The rows are grouped in 3 ways, from coarse to fine. Each group lies inside one group of the grouping before and may be the whole of it. The rows also spread widely along 13 directions, which tell nothing about the answers.
Known rows, each followed by its group in each grouping:
[ 22  17 -11  12 -13  13  -6  13   0  23  13 -18   0  -1  13   0 -14   8
  -7  30 -40 -21  21] : domop pev Q131
[ 23  15   6   3  -2  -8   4 -23 -16 -25   0 -10  -9 -17   5  -1 -17  15
  19 -35 -18 -25  -8] : domop gobu Q759
[-10  22  37  -5  -5   4   7 -37  14 -16 -16 -37   5   5  29  33 -23   0
   4 -40 -45  -6 -54] : domop gobu Q78
[ 39 -10  10   7   0  10 -24 -23  -8  -7   9 -23   2  10  32  29 -24  -2
  11 -23 -29 -19   5] : kedek zag Q160
[ 51 -19   5   4  -9  -8   6  -4 -21  13  22  -3 -27   1   9 -32   3 -11
 -12  -1  30 -18  28] : kedek butuv Q216
[  5  30  36   9 -28  13   8  -3  20  37 -22  -6 -18  17   0 -31  33   7
 -40   3  12 -23  -2] : kedek zag Q599
[ 28  -3  -2 -22 -15  -8  34 -13  -9 -25  23 -39 -28  -6  21 -29 -17 -36
  -4  -5   0  25 -23] : ras Fozi Q54
[  2  22  -1  -5 -32  17  -9 -18  -4 -14  -1 -17   8   7   6  -8   6   9
 -18 -28  -6   1   6] : ras Fozi Q373
[-22  -3   5 -24  14 -16  19 -18   4 -33   9 -11   7  -9 -10  -3  -2  17
   7 -46   4  27 -19] : domop pev Q53
[ 35 -26  31  -4   9 -10 -13 -11 -10  -5  15 -13 -15   3  37  -5 -15   1
 -24 -38   5 -23   6] : kedek zedag Q465
[-13 -21  -3  -9  15 -21  14   7  -2  -4  15  -8  12 -14   1  -1 -16  -7
  -3  11  -7   2 -13] : domop depun Q688
[ 20  24  33  18  -5  11   3  10   1  39 -11   6  10  11 -15  -6 -11  13
  -7 -25   7  -1   1] : domop Duga Q185
[  9 -32  30   4   4 -25  -1 -18  15   8   9 -16  12  12  15  25  -4  -3
  10 -22  -3  -5 -26] : ras gup Q969
[ 23   2   4  10  -4   3  -4  -3  12  20 -11   9  -7   2  -7  11  15  -3
  17  13  10  -2  10] : kedek butuv Q569
[-14  12  11 -41 -13 -32  35  15  22  -6  11  -9 -16 -18  18   1  14  -5
   9  10  -8  10 -15] : domop gobu Q298
[  7  19 -13 -12 -21 -26  15  13 -19 -23  -3  19 -11 -26   5   5  13  -8
 -13  -4  21 -18  -9] : kedek nen Q52
[ -2   8  19   6  -7   0 -18 -30   0 -16   5 -19  22   5  26   0 -20  22
 -23 -30 -31 -47 -12] : kedek nen Q203
[ 11  20  -4  -8 -13  -4   8   3  10  -6  -5   1   2  -6   4  27  -4 -11
  34  -3 -13  25 -12] : ras totof Q955
[ 34   3   1  15 -18   8  -9   8  -3  19  -2   2  12   8   5  27 -16 -24
  22  17  -4  -6   2] : ras Fozi Q112
[-13 -11 -10 -18  15 -15   1 -25  -6 -65  -7   2  -5 -25 -13  -8  12  25
   7 -50  15  18 -16] : ras gup Q33
[  8  17 -15 -12  -9   7   3  -8  -8 -29  -2  -3 -22 -13   3 -25  11   7
 -16  -5   4   3  12] : kedek butuv Q545
[ -2  -7  12   8  -7  -1   0 -35  -7  -1  34 -32  32  15   7 -36 -29  22
 -22 -22 -29 -37   0] : domop pev Q974
[-15   2  25  -4   6  18 -14  -2  18 -11 -13   1 -12   1   8 -19   7  26
 -22   4   3 -20   4] : domop Duga Q745
[ 29  13  17  -1   4   5 -21  23  -3 -11 -17  27 -18 -16  11  17  -1  16
   2 -30   3  -3  13] : ras gup Q33
[ 19 -24  -3   5  -5 -30   7 -42 -26 -10  36 -37  12  -2  16 -20 -17   4
 -17 -30 -11 -24  -8] : kedek butuv Q216
[ 16 -10  23   1 -15  11  -5 -12   2  11   6 -11   1  17  15  -7  -3   2
 -18  -4   5 -25  16] : domop gobu Q298
[-18   2  31 -18  -1  -8  12   4  26  -6  -8  -5 -18  -3   5 -21  17   9
 -21 -19  16   9 -16] : ras Fozi Q54
[ 14  -1  13   5 -10   3  -1 -16  -3  -4   4 -12   5   6  14  10 -15   3
   3 -11 -10 -20  -6] : domop pev Q53
[ -5  12  17 -41  -7 -11   9  20  17  -6  21  -4   3  -2  29  31  -8  -7
  16 -17 -18  26  -1] : domop pev Q974
[  9   3  17 -22   2  -1 -12   1  14 -10  20  -5  18   4  19   2 -22  13
  10 -38 -23  18  10] : ras gup Q33
[ 20  -7  -9  29   6 -26  12   2 -18  17  -3  -7  -7 -22 -11 -11  -2   1
 -17  12  -2 -20 -23] : kedek butuv Q569
[  2  16  -6   4  17  21   2   5   2 -17 -17  -1 -27 -21 -13 -28  -1  14
  -6  13 -12  -2   7] : domop depun Q688
[  1 -13   8 -20   5  -6  -6 -11  22 -10  11  -4 -11   0  15   4  10   9
  17   2  -3   3  17] : kedek butuv Q216
[ -6   1  11 -25  -9  18  -7 -34   9 -54  -6  -4 -16   3  19 -10  14   0
 -14 -24  20  -8   6] : kedek nen Q52
[  8   0  12  -7   3  18 -11 -42  -2 -38  -9 -13 -11   3   9 -17   3  13
  -7 -39   0 -16  -3] : kedek zag Q599
[ 18  -8  -1  -7  13  23   9  -1   3 -22  -5 -12 -35  -7   4 -13 -12 -15
  10  23  -2  11   3] : domop gobu Q78
[ -5   6   7  -9   4  -6  16  26   3   2 -12   5 -19 -12  -4  16  14  -3
 -13  -2  12  20 -17] : domop pev Q974
[-11  41 -14   3 -25 -19   9  15 -33 -10  -6  42  33 -22 -24 -20  -9  22
 -13 -15  13 -43  -6] : domop pev Q53
[-18   2   9  15   8   3  -7  10  13  -1 -35  44  14 -14 -18  16  -2   5
  23  31  10 -40 -10] : domop depun Q688

New rows. What belongs after each?
[  4   2  -9  20 -15 -14  -1  15  -3  13 -14   6   1 -12 -10  -1  21  14
 -20  20   3 -20  -5] : ras gup Q33
[  7  -4 -28  19 -23   6  -3 -13   5  23   4 -27  36  16 -16  19   5  -3
   3  21 -20  20   3] : ras gup Q33
[  1   2   8   4 -31  10   2 -22   1 -10 -14  11  18  15   3  -1   0 -23
   0  11  25 -15 -15] : ras totof Q955
[-21  22   4  -7  -4   0   6  50  17  21 -22  36   0  -9 -13  25  13   0
  -5  30  10   9  -6] : domop pev Q974
[-13 -10   2  -9  10 -18  -2   1   4 -15  -6  -6 -11 -15  12  12  13  13
 -24 -16   0   1 -12] : kedek butuv Q545
[  6  -2 -17   4 -22  12  17 -11  -7  -4 -11 -11  -7   4 -13   8  20 -22
  -7  21  24  10  -5] : domop pev Q131
[  4 -18 -10  -7 -11 -35  10  -8  -5  -8  13  13  20  -7  -9  22  16  -6
  19 -13  30  -9   4] : kedek nen Q52
[-13   6  -7 -31  13  13   5  16  29 -21 -19  25 -14 -12  -4  10   0 -30
  28  39   8  40 -11] : kedek butuv Q569
[-26   1  -6  -6   8   1   6   4   8 -13  -8   5  13  -4 -17   8   3  11
   0   2  -1  10 -13] : domop pev Q974
[ 18   2  -8  -6 -17   4  18  -8 -20  -6  15  -4   9   4  -5 -15 -14 -22
  -6  -6  16   3   2] : domop pev Q131
[  3 -24   7  -6  19  -7  -6 -12  21  -8  13  -6   0  -1   0  19   4  21
  33 -10  -7  -3  18] : domop pev Q131
[ 13  23   6  -3 -22  -1   4  21 -11 -10  -9  34   0 -11  10 -17 -17 -16
  -4  17  12 -27  -9] : ras totof Q955
[  2 -18 -16 -15   1 -26  18  25   0   9  34  -1   5  -9  -3 -25  -3  -8
 -11  32  11   2  17] : kedek nen Q203
[  3  15  18   0  13  12 -26   7  22   7 -12  -4  -7   1  16  25   3  29
   0 -15 -31  -5  10] : kedek zag Q160
[  7 -23  30 -28  12  -6   9  27  18  19  21  17  -2   9   5  -8  -7  -8
  13   2  24  11  30] : domop gobu Q78
[ 22   7   5  11  12  -9  -7  -3  -9   4   2 -20 -15 -13   8  -1  -4  25
 -16 -32 -27 -14  -2] : kedek zag Q599
[ -9 -24  30  18  14 -38  15 -34   1   7   0 -26   5  -3   4  -2  -3  10
 -23 -32  -3 -21 -51] : kedek butuv Q216
[ 34 -10   4  15  -7   6 -13 -16 -10   8  10 -15   3   6   9  14 -11  14
   7 -12 -15 -27  23] : domop gobu Q298
[ 24 -29  -9  17   9 -12  -1   5   0  34  11   1  32   8 -21  43 -13  -2
  41   6  -3   8  17] : domop gobu Q298
[-24  18   0   6   4 -17  15   1  37  19 -16 -21   5  -4 -27  20  28  26
  12  -4 -26  37 -32] : ras gup Q969
[-14 -14   3  -9  17 -11  20  -8  32   2  14 -17  -5  -4 -10 -30   0  18
  18  31 -19  -5   3] : domop gobu Q298
[  3  -5   8   3   5 -14   8   2 -10  -2   5  -5   1 -13  -5 -12  -9  15
  -8 -11   5 -14  -8] : domop Duga Q185
[  5  28  -2  -5  -6  30 -16  20  29  15 -16   2   0   7  11  26  -8  -6
  18  43 -40   8   7] : kedek zag Q160
[ -2 -29  24  -8  22  -7  -4 -19  11 -13  11  -4   0   1   0 -13  -3  29
   4 -31   8 -15  16] : domop gobu Q298
[  5  12  15   5  -7  -1  -4   5   0   4  -2   3  11  -1   3  -5 -18   6
 -12 -18  -6 -12 -10] : ras Fozi Q54
[ -3   9  -1   6  21   2  -3  14  -5 -22 -21  18 -13 -24  -8   9 -14  16
   4   1  -8 -13 -17] : domop pev Q53
[ -4 -22  -4 -15  10 -25   0 -13   5  -2  17   0  24  -4  -7  18   5   5
  18 -26   8  19   3] : kedek butuv Q569
[ 48 -16  -2  21 -24   1  -2 -16 -29   7  19 -10   8  10  11 -17 -19 -17
  -7   1  10 -24  12] : ras totof Q955
[  8   1  16  -7  15 -15  13 -24   8 -16  10   0   5  -6   0 -27 -27   1
  22 -20 -11  -9 -15] : kedek butuv Q545
[-21 -27  -6   8  15 -16  -2  -2   9  -2  -7  -1   2 -10  -9 -11  12  15
 -18  28   0 -29 -12] : kedek zag Q599
[ 15  27 -19  18 -39 -11   1  15 -13  11 -12  -3  -2 -14   2   3  19  10
 -25  23 -12 -27  -4] : ras gup Q33
[-18  -3  14 -11  -2   0  -1  28  28  11 -28  24 -16  -2   9  24  21 -16
 -13  38  20   7 -10] : kedek butuv Q545
[ 40 -24 -19  -3   9   0   0   3 -29 -12  25 -15 -16  -7   4 -27 -15  -9
 -14   1   7   2  24] : kedek zag Q160
[  4 -18   7   6  -8  14 -22   7  -3  37   2 -12  29  29   1  31   6  -3
 -36 -18  11  20  18] : kedek zag Q160
[  7   1 -20 -26  -1   5  -3  45 -20 -13  13  21 -23 -22   2 -25  -2   2
 -25  22  18   5  41] : domop gobu Q759
[ -2  -4  -7   5   2 -13   8 -15   1 -13  -3  -6  20  -6 -19   2  -6   6
  13 -21  -5  19 -24] : ras gup Q33
[ 17  -9   0 -16  -8 -10   0 -35 -15 -32  23 -12 -14  -6  10 -32  11  15
  -8 -35  16 -14  22] : kedek butuv Q216
[ -1 -23  -3 -18  28   0  12  35  31   8  -2  11 -24  -4 -16   5  14 -13
  24  26  21  66  11] : ras totof Q955
[ 25 -30  -1  -4  23  -5 -14  -4 -11 -12  14  -7 -10 -11  12   6 -11   2
  -2 -20   1  10  12] : kedek butuv Q569
[-10   0  -8 -10   3  -7  15   3   5   1   2  -2   3  -2 -21 -24  12   3
  -9   8  12  14  -2] : kedek zag Q160
[ -8   4   9   7  14 -23  13 -10  22  -7 -10   0  -3 -15 -11   4  10  23
  19  -2 -10 -20 -22] : kedek nen Q203
[ -6  45 -18  -7 -29  15   9  -3  -8 -14  -2  -7  12  -4  -4  -4  -5   4
  -7   3 -23  -2  -7] : domop pev Q974
[ 12  16  23   1   5   7  -9 -15  12  -2   7 -21   6   9  20  -1 -25  11
  -7 -26 -35 -12  -5] : kedek nen Q203
[  6   2 -19  -1 -13  -8  10  28   4  16   0  23  13  -4 -13  34   5 -16
  34  40   7   4   5] : domop pev Q974
[ 18 -24  12   1  -3  -6  -2 -20   8   2  14 -17  18  15   7   6 -11  -8
  10 -15  -3  10  -3] : ras gup Q33
[ 32 -24 -28  12   5 -16  11 -12 -28 -17  15 -10  -4 -19  -8   6 -14  -2
  32  13  -6 -23   6] : domop gobu Q78
[ 21  24  23  -9   4  23 -12  10   8   9  10   6   3   7   3 -19 -20  18
   6 -21  -8   6  30] : domop Duga Q745
[-6  4 10 -5  0 11  1 -8 13 -4 -9  3 10  7 -8 11 -2  4 17 -4  1  2  3] : domop gobu Q78
[ 15 -10  36 -10  19 -17  -3  -1  20   0   6   8 -19 -10  19  -9  -5  11
  12 -15  -4 -19   0] : kedek butuv Q569
[-33  -7  35 -13  21  -8   0   0  17 -11  -3  12  18  -3   0 -21 -21  16
 -12 -10   4 -16 -27] : domop Duga Q745
[ 40   8  13  -7   0   3  19  38   5  28  13  16 -24  -4   2 -23 -20 -17
  23  39   2  -7  28] : domop gobu Q78
[  3   3  21 -24   3  12   0  22  12  -1   5  -9 -17   5  30   3 -15 -25
 -35   2  -5  25  -6] : kedek nen Q52
[-34  -8  21 -21  26  -8   7 -28  33 -38  -6 -12 -22 -13   9 -34   2  18
  -3   2 -12  -8 -31] : kedek butuv Q216
[ 13 -17 -10 -22  10  -2   7   1 -13 -28  32   0  -3 -14   6 -39 -24  -5
   6   4   2  -8  25] : domop depun Q688
[ -5  -5   3  -9 -12 -22   7  13   0  13   0  -1   7  -2   9  12  11  -8
 -27   3   8  -2 -13] : kedek zedag Q465
[-16  -7   1   1   0  -3  -8  -4  -5 -16  -5  -7  -2 -15  10  -2   8  18
 -26   3  -6 -31   1] : domop depun Q688
[-20  -9   2  -5  -6   2   7   9   6  -1  -5  25  25   5  -9  -7 -15 -16
  -2  38  17 -15 -12] : domop pev Q53
[ -5 -12  20   7  12   3 -10   3  17  -9 -20  20   3  -7   8  16 -21   2
  23  34  -5 -38 -15] : domop Duga Q185
[-24 -24  -7 -11  33  -1 -12  40   9  -1  -9  20   7  -9 -17  47   7  12
  -2  -5  13  44   5] : domop pev Q974
